The rows come from 5 hidden closed curves, with some noise, and rows from the same curve form a group. Each curve winds through 8 dimensions. The rows are also pushed far along 4 directions, which tell nothing about the answers.
Known rows, each followed by its group:
32  133  -88  -32  14  -169  103  -11  -10  40  31  -130  51  262  7  -133  207  225  117  186  168 -> (2)
138  22  -72  -250  -228  25  -234  -120  -121  57  -8  0  -85  89  -113  -61  -143  242  165  217  84 -> (1)
53  -3  53  -59  4  277  -95  -38  -131  -234  -68  103  45  66  30  -160  -143  156  38  -68  -153 -> (0)
-217  -258  1  12  202  12  180  54  19  -8  -93  208  259  144  191  34  142  102  -12  -133  -8 -> (1)
-29  83  -8  -217  113  58  -222  -51  -200  -79  -236  291  36  264  324  -162  33  264  -22  141  -20 -> (2)
-4  11  169  -49  -80  26  -104  -104  -207  -32  6  -144  -307  -89  -89  -53  -159  -77  175  179  93 -> (0)
-21  -391  -78  -137  73  -154  10  319  226  17  144  105  -186  -177  78  232  107  -199  -218  -58  -44 -> (1)
70  -220  -92  -93  11  111  140  151  186  83  19  160  45  -219  -23  214  95  -309  -187  -217  -3 -> (3)
37  274  83  331  -115  46  -116  -160  -136  39  96  -296  -210  -145  -87  -54  -153  -102  198  169  -68 -> (4)
-21  318  -87  -24  -26  -355  -250  -112  -86  236  60  -177  -84  440  54  -56  31  252  147  423  133 -> (4)
209  -318  3  -396  -99  -21  -376  -39  -144  -183  105  110  -502  -60  219  -47  -122  276  52  271  74 -> (0)
-161  -232  -12  -140  127  64  51  -3  -55  36  -161  244  212  216  148  -3  69  135  67  -2  26 -> (0)
122  135  -146  -122  -126  -273  -61  -91  18  206  120  -147  -154  103  -1  12  57  124  105  308  307 -> (4)
-203  -129  -20  -11  98  206  31  208  -61  -100  -51  46  47  -100  26  -8  11  -119  -51  -101  -213 -> (4)
-222  138  138  125  75  58  26  -207  -86  -36  -170  86  248  -1  19  -45  -146  129  -8  -136  -143 -> (3)
106  75  -197  -85  -136  -184  2  181  96  110  94  -309  -111  18  -242  -20  150  -108  24  169  196 -> (3)
266  226  80  -49  -250  -105  -2  -148  -121  -69  154  -357  -340  -99  -256  -169  -121  87  226  278  284 -> (2)
-40  -71  98  -54  70  191  -132  17  -175  -222  -71  202  76  215  134  -175  -207  321  89  60  -212 -> (2)
-208  -29  -77  -57  53  135  -94  -14  -90  -19  -273  211  335  142  129  -81  26  254  7  -37  -205 -> (0)
-22  -282  -88  -227  11  -66  27  153  102  37  101  171  -76  -83  47  182  -55  -81  -128  -22  107 -> (2)
68  452  49  79  -114  -405  -159  -227  -17  93  62  -266  54  420  -171  -155  -217  362  115  249  175 -> (4)
90  -233  -207  -402  80  -314  -100  221  140  186  57  167  -47  374  122  153  203  25  -173  118  284 -> (3)
-13  -13  107  208  -89  306  64  -1  -38  -124  70  -73  26  -270  -200  -22  -259  -118  91  -120  -223 -> (2)
189  -370  -40  -456  -37  -173  -6  64  92  -62  232  122  -356  20  112  49  -38  180  36  276  331 -> (4)
105  -144  -132  -396  -118  64  -30  230  -4  -163  90  35  -214  -180  -55  -36  -71  43  -78  109  113 -> (4)
-158  -94  -23  164  115  -3  322  139  173  178  -68  -71  214  -72  -157  150  340  -343  -71  -249  -78 -> (2)
-5  -91  116  237  6  99  -95  -190  -36  -103  -66  49  -25  -167  170  -33  -60  93  74  -66  -157 -> (0)
11  -108  66  89  -3  144  187  192  67  -129  35  56  -57  -378  -47  59  45  -172  -107  -174  -181 -> (0)
211  -184  214  -119  -89  73  -42  -55  -83  -235  58  96  -192  -67  -50  -79  -250  134  67  25  71 -> (2)
-309  75  -48  111  217  17  -64  -135  -151  44  -208  206  356  365  360  -73  139  335  58  -9  -153 -> (3)
-36  -606  11  -65  179  331  44  312  -72  -135  -96  321  -122  -201  280  116  260  -256  -78  -187  -182 -> (3)
-67  174  -2  169  29  115  184  -73  113  19  -72  24  334  -39  -104  -26  -26  -26  -42  -174  -130 -> (1)
128  -52  160  65  -58  4  -127  -244  2  -60  12  19  -167  -107  38  -16  -209  61  86  57  -10 -> (0)
-246  -46  -258  20  209  -103  261  197  183  290  127  -25  206  255  82  159  352  -113  9  73  20 -> (0)
122  59  109  20  -144  190  -32  -14  -43  -49  128  -111  -273  -281  -210  25  -216  -195  72  58  -117 -> (1)
35  -124  -185  -284  -21  -115  -88  -75  2  16  -15  76  108  257  97  -66  64  331  26  89  240 -> (0)
102  -13  52  -113  10  -118  -63  18  24  -116  -22  149  72  196  36  -74  -115  219  -75  -5  63 -> (4)
20  176  -128  239  -3  -206  -31  -84  159  270  83  -168  196  264  -68  117  35  -64  17  -6  106 -> (3)
-45  -486  72  75  145  83  -25  184  66  -97  -64  252  6  -100  186  148  91  -140  -149  -276  -177 -> (1)
-162  226  -74  144  21  -118  -80  -137  49  177  -64  -142  27  -4  30  1  20  -25  64  161  -35 -> (1)
297  -26  194  -147  -215  -85  -54  -54  -18  -159  166  -119  -348  -219  -261  -23  -326  -18  3  47  221 -> (4)
-78  -131  -75  29  -24  -92  172  17  96  112  88  -94  15  -123  -55  104  74  -74  52  2  154 -> (1)
-87  47  59  -77  -68  107  -173  -84  -179  -136  -2  -95  -96  45  -52  -180  -199  261  182  188  -153 -> (4)
-89  64  -41  -138  46  -401  -68  49  51  96  138  -109  -106  329  16  -15  -21  228  13  279  155 -> (1)
-161  -157  -114  -85  136  -96  61  15  21  46  -91  191  265  259  209  -16  151  294  26  30  49 -> (1)
-117  -336  72  -270  84  33  19  260  -125  -140  19  96  -274  -130  56  47  71  -84  -58  22  -1 -> (3)
-103  101  37  220  35  86  42  -78  -22  5  -125  -118  -14  -281  4  3  105  -271  -29  -140  -61 -> (0)
-88  137  -84  144  -30  -21  172  -150  168  160  13  -119  269  -12  -154  36  13  26  91  -23  -45 -> (4)
-107  169  90  100  7  -16  -61  -115  -68  136  -16  -130  13  142  -128  12  -95  -83  112  86  -33 -> (1)
-115  -278  -84  62  185  81  47  23  97  43  -18  103  63  -45  238  135  217  -163  -73  -182  -59 -> (0)
-39  -189  -35  -202  148  -217  282  231  181  55  34  61  5  65  38  104  292  -144  -156  -52  238 -> (3)
-115  283  -37  21  14  -112  19  -182  -111  -8  -49  -36  191  200  72  -146  19  368  75  98  74 -> (3)
-27  237  -239  -169  -98  -211  -184  -54  -48  195  80  -80  84  307  -2  24  -19  257  11  193  146 -> (3)
-31  -3  26  -219  153  14  -56  27  -103  -177  -268  251  120  269  248  -218  185  317  -41  82  -46 -> (3)
-221  -13  5  223  228  233  202  204  -12  -162  -209  183  317  -53  183  -56  275  -64  -163  -316  -329 -> (0)
74  -168  -44  -230  -143  56  -153  84  -11  -88  56  143  -126  -166  -10  52  -201  112  -65  25  -64 -> (2)
83  118  26  -35  -111  122  69  -131  9  11  9  -59  -127  -309  -93  -14  -100  -111  65  81  34 -> (1)
144  -474  108  -249  -92  63  -13  187  55  -221  57  123  -233  -239  -93  28  -118  24  -31  -27  -17 -> (3)
-174  -151  -315  93  149  -89  126  145  228  291  -72  135  506  322  128  159  393  34  -79  -164  -75 -> (1)
-61  -46  -33  -134  85  -304  1  36  30  83  23  23  -31  208  116  51  123  57  -61  77  246 -> (2)
-120  -13  -72  176  112  -33  83  -93  55  13  -1  31  281  232  142  -70  72  283  118  15  -31 -> (4)
-87  -66  -137  -42  -104  -184  34  132  141  197  196  -171  -171  -244  -174  253  10  -266  -88  31  81 -> (2)
127  381  6  -34  -77  -90  -216  -166  -118  -204  22  -178  -94  198  32  -347  -262  405  140  324  136 -> (4)
220  -233  -136  -495  -107  -277  85  363  149  24  261  -58  -327  -39  -200  153  95  -173  -211  73  380 -> (3)
-115  71  2  162  139  -122  162  60  196  170  61  -8  97  -12  -11  196  46  -309  -158  -142  -11 -> (2)
-93  -31  -152  -166  197  -97  -71  169  -1  -142  -43  170  126  357  326  -155  80  295  -79  137  77 -> (4)
-191  -243  103  269  272  375  253  14  35  -18  -274  320  390  -37  200  43  199  -220  -24  -369  -277 -> (2)
119  -362  -18  -226  -30  -35  -27  77  51  -45  106  154  -330  -237  165  126  65  20  -26  112  69 -> (0)
226  -187  201  111  5  232  56  127  -8  -201  -38  72  -163  -264  -42  36  32  -342  -125  -295  -92 -> (1)
-25  219  184  395  -20  119  -46  -231  -244  -165  -155  -167  9  -76  52  -228  13  122  170  -51  -113 -> (2)

New rows. What belongs after each?
36  -435  -103  -16  90  164  62  204  6  -70  -47  212  69  -44  212  49  250  -36  -24  -152  -18 -> (3)
-25  198  -20  51  -27  64  -240  -183  -260  -86  -132  9  -33  106  223  -222  -14  346  169  222  -85 -> (2)
30  -18  -94  -84  -110  16  66  183  94  10  125  -64  3  -73  -190  42  -31  22  -17  31  -108 -> (2)
-151  234  -33  312  67  113  -28  -155  -137  6  -142  -46  155  37  192  -129  117  108  121  26  -154 -> (2)
-300  -318  -49  29  269  -49  187  254  94  97  -61  142  85  -32  195  193  343  -276  -184  -215  -54 -> (0)
162  213  45  16  -72  90  -110  -139  -104  -232  -59  -65  -31  -38  24  -237  -65  213  26  1  -14 -> (0)
-126  -72  -47  -37  208  78  -112  -126  -13  54  -178  242  237  337  290  -36  93  181  17  -11  -109 -> (0)
-118  -10  -114  -90  132  -60  175  159  45  24  -45  12  45  70  115  -30  318  24  -18  77  22 -> (3)
130  -104  79  -168  -76  149  -82  -116  -79  -41  -52  100  -151  -103  -8  -40  -124  6  103  121  50 -> (2)
92  -384  51  -17  -108  91  8  205  110  -14  251  -42  -289  -346  -192  220  -182  -324  -48  -104  -81 -> (3)
-97  159  -211  102  66  -312  93  -141  276  307  7  -91  230  162  86  98  233  75  -42  78  131 -> (0)
25  90  236  -27  -132  79  -119  -19  -275  -223  35  -131  -214  -26  -204  -194  -325  155  180  153  -41 -> (0)
-128  -49  -154  -145  -69  -195  137  58  119  283  91  -119  19  -10  -196  173  51  -148  44  132  211 -> (0)
29  74  -64  -27  -65  38  -3  -153  28  129  -15  5  0  -72  16  31  -44  -31  92  120  107 -> (2)
101  75  -82  -150  -12  -252  228  109  160  57  194  -87  -61  19  -87  64  75  -92  -115  32  348 -> (2)
164  -107  -42  -356  -69  -64  -349  70  -208  -84  88  140  -408  193  235  -89  -53  345  103  441  47 -> (4)
185  42  154  -68  -76  138  -137  -189  -172  -181  3  103  -137  77  77  -205  -224  364  220  241  -42 -> (0)
139  275  -147  -222  -202  -157  -99  -51  36  -39  54  -140  -15  55  -153  -147  -171  236  6  227  215 -> (4)
-141  -70  -62  23  -63  52  99  67  49  64  -34  -51  70  -239  -151  100  -9  -185  -31  -115  -33 -> (0)
-229  -339  -131  -178  139  -221  294  256  194  300  126  33  14  47  -26  294  254  -299  -54  31  225 -> (0)
-46  229  -85  282  72  -91  273  -2  162  47  63  -100  257  -31  4  19  139  -64  -93  -156  21 -> (2)
181  -57  -16  -366  -182  -50  -181  -88  -12  93  162  -121  -437  -96  -156  67  -193  -116  85  276  248 -> (0)
-213  -236  -272  -151  142  -139  83  290  224  146  -10  249  262  100  166  228  263  38  -263  -134  -113 -> (2)
-67  105  -145  -38  -107  -282  -48  84  144  177  118  -164  -37  -58  -149  151  43  -34  -110  46  0 -> (2)
66  -27  9  -43  -33  -104  -107  21  43  -90  166  -84  -172  12  -10  -8  -107  140  -32  69  -28 -> (0)
-24  -243  1  -185  63  -69  -112  62  -132  -204  1  102  -56  194  173  -122  39  338  11  31  71 -> (0)
-11  411  -193  -112  -147  -202  9  -118  20  204  71  -255  82  194  -195  -70  -86  90  112  286  314 -> (2)
-189  -141  81  19  219  140  -6  47  -61  24  -155  231  180  251  159  24  71  -8  -8  -96  -209 -> (1)
-26  572  -51  95  -60  -275  -9  -129  14  205  -25  -362  18  105  -203  -61  32  -118  -6  148  179 -> (2)
93  -251  -134  -224  11  40  113  201  205  46  12  213  57  -123  11  156  128  -156  -189  -131  12 -> (3)
128  -46  212  96  -63  92  149  29  41  -188  -22  -62  -124  -430  -183  4  -125  -328  -138  -274  54 -> (1)
115  190  145  210  -56  56  187  -76  -15  -126  56  -147  -21  -238  -147  -64  -131  -183  -17  -154  118 -> (2)
14  -92  138  232  13  221  16  -10  -17  -89  97  43  -175  -349  54  96  -187  -255  -26  -116  -172 -> (2)
-28  52  -133  -114  15  69  121  77  73  64  72  -69  117  103  -108  14  46  -45  3  0  51 -> (0)
196  100  37  32  -108  48  90  -42  36  -126  116  -194  -173  -284  -134  -47  -27  -138  -21  -59  115 -> (0)
-198  231  2  230  45  -108  -16  -66  29  102  -30  -46  193  168  7  -36  -36  189  69  118  -237 -> (0)
179  158  -93  -55  -33  -51  -134  -149  43  105  -129  70  95  196  97  -71  119  147  8  103  62 -> (1)
292  100  101  -7  -218  23  107  -143  36  -48  219  -237  -310  -318  -251  -29  -199  -149  123  111  210 -> (0)
64  -251  -179  -295  41  -83  -49  329  115  84  2  129  -135  -21  89  141  292  -207  -242  -15  40 -> (1)
-9  15  107  -103  -6  97  -179  93  -256  -297  -67  19  -172  22  79  -215  -67  235  16  76  -121 -> (0)
129  42  140  -240  -49  169  -113  -5  -140  -197  -139  227  -96  -6  39  -153  -150  180  0  110  -101 -> (0)
100  18  46  232  -77  275  2  -60  20  -6  14  -50  -120  -366  -48  41  -39  -275  49  -75  -217 -> (1)
11  245  46  248  -169  67  -128  -145  -94  130  -52  -144  16  -112  -175  18  -106  -76  102  2  -167 -> (4)
37  -119  -137  -399  -149  -301  -38  167  -59  164  189  -116  -283  118  -123  85  147  137  70  302  253 -> (4)
-25  -40  -129  -95  46  -118  274  83  239  293  80  -51  9  -128  -101  242  201  -433  -104  -34  270 -> (2)
-82  -303  -27  -499  98  -131  69  149  2  -39  55  329  -78  71  183  109  56  197  -161  29  140 -> (3)
-54  -118  212  418  137  163  240  -7  24  -162  -6  18  161  -87  37  -24  56  -58  34  -307  -219 -> (2)
-103  314  -116  318  4  -170  43  -78  61  275  133  -314  29  98  -43  51  79  -120  120  186  19 -> (4)
123  154  -11  101  -165  64  -300  -186  -196  -23  -70  -183  -136  48  -11  -193  -107  180  246  244  -11 -> (3)
108  -78  -78  -138  23  118  9  44  -37  -182  -35  264  74  65  243  -129  37  335  -11  44  -60 -> (2)
-205  275  68  398  141  4  67  -293  -91  75  -154  -162  366  329  32  -157  39  83  180  -75  21 -> (0)
45  -525  -18  -469  37  243  -281  219  -139  -331  -139  618  -45  -5  357  -21  -104  409  -176  -65  -268 -> (2)
-47  -202  -62  -67  10  91  152  165  64  12  -95  46  87  -129  -86  59  254  -115  -47  -151  -102 -> (2)
-17  46  -52  -8  157  -203  102  -58  147  176  43  103  130  281  184  87  165  84  -42  46  119 -> (3)
108  -110  176  160  62  315  -81  -16  -177  -382  -167  284  192  65  191  -202  -110  269  -31  -278  -265 -> (3)
-263  -9  -57  108  98  -82  209  134  -5  134  -23  -49  287  200  -69  45  293  75  14  -109  -127 -> (4)
-50  -198  9  -213  94  -71  -19  124  55  80  46  221  -90  139  121  109  -12  67  3  173  -78 -> (0)
42  -7  -116  -238  3  -62  -37  1  17  113  -6  88  -124  -24  120  72  54  -53  -34  166  200 -> (2)
114  -142  446  214  -73  287  -200  -115  -379  -301  -86  17  -403  -302  6  -92  -278  -129  124  -89  -188 -> (4)
-7  102  -3  -39  82  -111  100  77  16  -46  62  31  32  87  60  -7  -24  -11  -115  -24  164 -> (2)
37  -2  25  113  9  -84  -11  32  14  -59  149  -25  -99  4  98  3  -3  156  26  47  -78 -> (2)
118  0  -80  -204  -13  -193  180  92  61  42  119  -93  -87  146  -57  -45  185  88  34  175  309 -> (2)
-8  45  127  142  -152  26  122  -67  -134  11  44  -284  -117  -222  -276  -11  1  -114  156  -42  46 -> (4)
-36  222  -35  -19  -86  63  -222  -29  -159  -85  -2  -48  62  218  -34  -210  -204  389  148  224  -192 -> (2)
-135  -52  -237  246  121  -5  177  197  137  162  -50  -78  310  149  68  30  395  -110  1  -100  -28 -> (3)
-74  -35  21  -45  -78  -113  -36  -35  35  83  60  -71  21  54  -179  52  -125  61  53  18  18 -> (4)
-173  146  -43  120  3  13  218  29  11  59  -3  -106  323  152  -188  -52  -13  52  93  -44  -28 -> (0)
-256  337  67  153  32  -71  26  -209  9  60  -92  -65  287  115  -83  -74  -154  211  42  -3  -179 -> (3)
78  123  201  323  -56  213  136  -147  -168  -200  -55  -178  -16  -196  -88  -207  -6  -20  191  -79  -49 -> (2)
-6  117  286  64  -98  184  -158  -122  -327  -298  -103  -25  -13  87  -128  -289  -371  304  202  73  -164 -> (0)
75  -285  152  -3  123  359  143  158  -13  -348  -20  132  -221  -483  119  -34  -79  -390  -125  -213  2 -> (4)
-93  78  -100  -110  98  -91  42  223  20  8  -80  42  66  86  44  9  255  -34  -187  -64  -53 -> (2)
36  195  -38  -46  -33  -172  -81  -60  -68  -53  78  -248  -101  147  -29  -136  26  147  28  113  168 -> (0)
-58  211  57  317  1  -43  -23  -186  51  68  87  -187  59  76  -46  -27  -158  54  150  91  -122 -> (4)
-179  -153  129  98  194  324  156  201  -56  -145  -188  215  108  -224  103  62  134  -348  -201  -377  -282 -> (3)
-75  96  -121  26  8  -210  -122  -116  22  142  57  -66  -16  202  150  -31  67  284  141  288  24 -> (0)
